The same things were measured in two ways. Each way mixes the same 6 hidden numbers, adds some noise and spreads widely along 4 directions of its own, which tell nothing about the thing.
In the rows, zero is written as 128.
Some things both ways: the first way, then the second way.
[ 77 148 149 101 194 115 137 173 140  85 162  63 104]
[170 179 130 110 103 101  89  22 151 113 116  87 204 127]

[151 118  98 144  85 130 135 137 115 145 128 158 107]
[171 130 141 123 150 149 140 121  86 120  89 168 118 114]

[159 122  88 127 111 123 168 114 131 141 123 139 134]
[173 122 150 121 146 140  82 152 109  91  84 161 137 128]

[118 144 106 173  95  78 176 163 135  98 145 119  98]
[130 131 158 103 126 121 125  91 124 131 101 133 162 107]

[ 87 139 155 107 148 145 112 129 105 110 125 131 139]
[154 146 144 112  87 138  96  96 181 133 133 127 117 124]

[146 134  94 163 115 202 150 117  80 131 132 114 109]
[107 141 149 135 176 137 112  69  86 143  88 122  85 123]

[125 158 144 128 113  63 140 171 171 119 137 124 114]
[183 111 124 111 102 114 162  89  95 166 142 154 181 139]

[131  86 105 124 174 159 133 145 146 109 126 114 125]
[143 152 141 117 134 129 100  64 132 128 104 119 133 112]

[117  99  75 117 118 193 144 128  64 142 129 120 103]
[173 144 151 121 156 158  81  80 105  96  91 173 141  98]

[ 87 148 160  93 176 118 109 125 130 107 138 103 146]
[134 125 127 105  96 102 118  93 160 162 133  93 153 144]

[124 159 156 108 160 111 116 119 147 126 142  89 146]
[169 121 109 122  81  96  90 112 127 131 133 111 190 151]

[142  75 109 126 162 157 157 131 176 105 127 152 131]
[135 142 120 130 129 126 110 125 126 133  91  96  92 142]

[155  98 118 127 150 184 100 142 133 134 133 135 107]
[155 169 119 140 116 141 125 106 102 126 107 141  99 136]

[199 115 101 167 160 151 156  98 184 125 140 100 147]
[127 134 136 142 126 100  66 131 102  89  40  53 126 122]

[128 155 143 122 131 131 108 132 126 130 137 127 123]
[154 128 109 126 113 120 146 118  99 161 137 148 135 163]

[151  89 125 152 189 170  90 108 150 104 111 119 155]
[133 154  98 123 146 137  94  83 141 133 115 118 109 114]

[ 77 181 141 122 117  19 169 164 141  98 141  94 118]
[164  81 124  91  55  97 115 134 141 166 194 195 252 138]

[135 132 125 160 139  99 101 117 124 100 123 153 125]
[142 165  90 115 141 146 122 162 153 126 126 172 110 148]

Other things, the second way, with their names:
Q578: [129 123 145 125 131 115  86 108 108 131  89  99 129 135]
Q524: [135 132 144 131 128 142  77 105 137 120  94 114  84 113]
Q326: [140 117 132 130 105 116  68 131 136 122 102  96 124 138]
Q891: [180 153 126 131 116 120 106  88 112 126 106 111 146 161]
Q535: [125 113 127 115 156 144  93 107 125 137 110 155 121  95]
Q946: [125 150 118 126 161 116 175 136  72 161 103 139 118 178]
Q265: [195 116 181 128  26  99 101 142 119 126 121 121 162 175]
Q198: [124 123 135 106 112 130 157 123 135 166 138 160 127 120]
Q291: [172 121 154 132  93 120 140 121  85 141 109 139 131 145]
Q851: [133 160  84 135 143 125 139 163 103 131 105 140 110 163]
Q794: [189 134 145 117  94 124 137  94 117 139 133 149 156 153]
Q781: [144 111 116  97 108 117  68 103 169 147 156 145 181 122]
Q688: [139 161 133 114 131 120 111  43 116 132 116 130 164 109]
Q464: [160 122 135 127 115 113 152 121  66 142 107 143 152 146]
Q166: [145 143 166 118 107 163 102 135 173 139 129 154  55 140]
Q991: [168 201 126 132 144 124 120  26 100 128 108 103 140 170]
Q720: [139 159 148 104 128 151  92 100 167 113 117 159 123  93]
Q248: [156  98 161 103  87 123  49  88 186 138 136 107 148 115]
Q498: [152 148 109 133 114 122 183 103  59 152 114 158 140 135]
Q646: [156 151 133 109 108 117  67  99 173 116 120 108 162 143]
Q425: [161 135 137 101 112 117  83  97 151 115 119 133 185 124]
Q279: [119 166 173 105  96 139 129  73 160 135 116 147 124  87]
Q980: [152 128 142 127 119 120  62 103 119 108 101 122 150 124]
Q132: [150 145 143 122  74 118 156 118 129 163 140 123 126 170]
Q192: [145 153 161 134 108 137  84  88 135 117  85  93  88 120]
Q562: [ 98 112 108 112 135  96 141 116  95 156 106 121 173 115]
Q711: [202  73 212 129  41 172  73 201 150 104 116 198  71  99]
Q110: [165 125 105 127 115 118  67 106 144 126 104  81 123 148]
Q754: [131  81 207  94  81 146  97 134 183 141 114 147 103  76]
Q437: [177 124 133 126 112 124  60  69 131 113  98 101 152 113]

Some of these things the first way, each followed by its name:
[163 155 144  68 136 102 169 158 215 150 134 115 137] | Q265
[167  94  85 121 138 132 128 142 153 134 136 148 103] | Q946
[144  94 105 143 165 145 121 152 149 122 128  97 118] | Q688
[113 132 135 129 127 115 147 113 134 120 118 126 160] | Q646
[121 124 149 116 167 148 157 107 161  99 127 126 167] | Q110
[118 125 131  95 111 117 140 159 144 143 127 144 119] | Q794
[112 124  98 149 149 121 126 133  96 111 159  96  95] | Q562
[119  84 105 100 131 194 139 161 123 139 132 133 101] | Q991
[119 117 128 134 132 144 181 131 154 110 128 120 147] | Q437
[114 164 135 152  76 100 126 107  88 147 122 122 147] | Q425
[159 145 110 151  91 102 151 156 152 140 145 133  99] | Q464
[145  65 115  89 133 205  97 103 116 159  85 177 164] | Q166
[118 141 133 141  95 112 192 157 154 110 140 146 117] | Q891
[136  82  98  72  82 187 168 121 118 174  99 190 143] | Q711
[110 124 133 124 147 130 115  92 109 127 107 106 176] | Q781
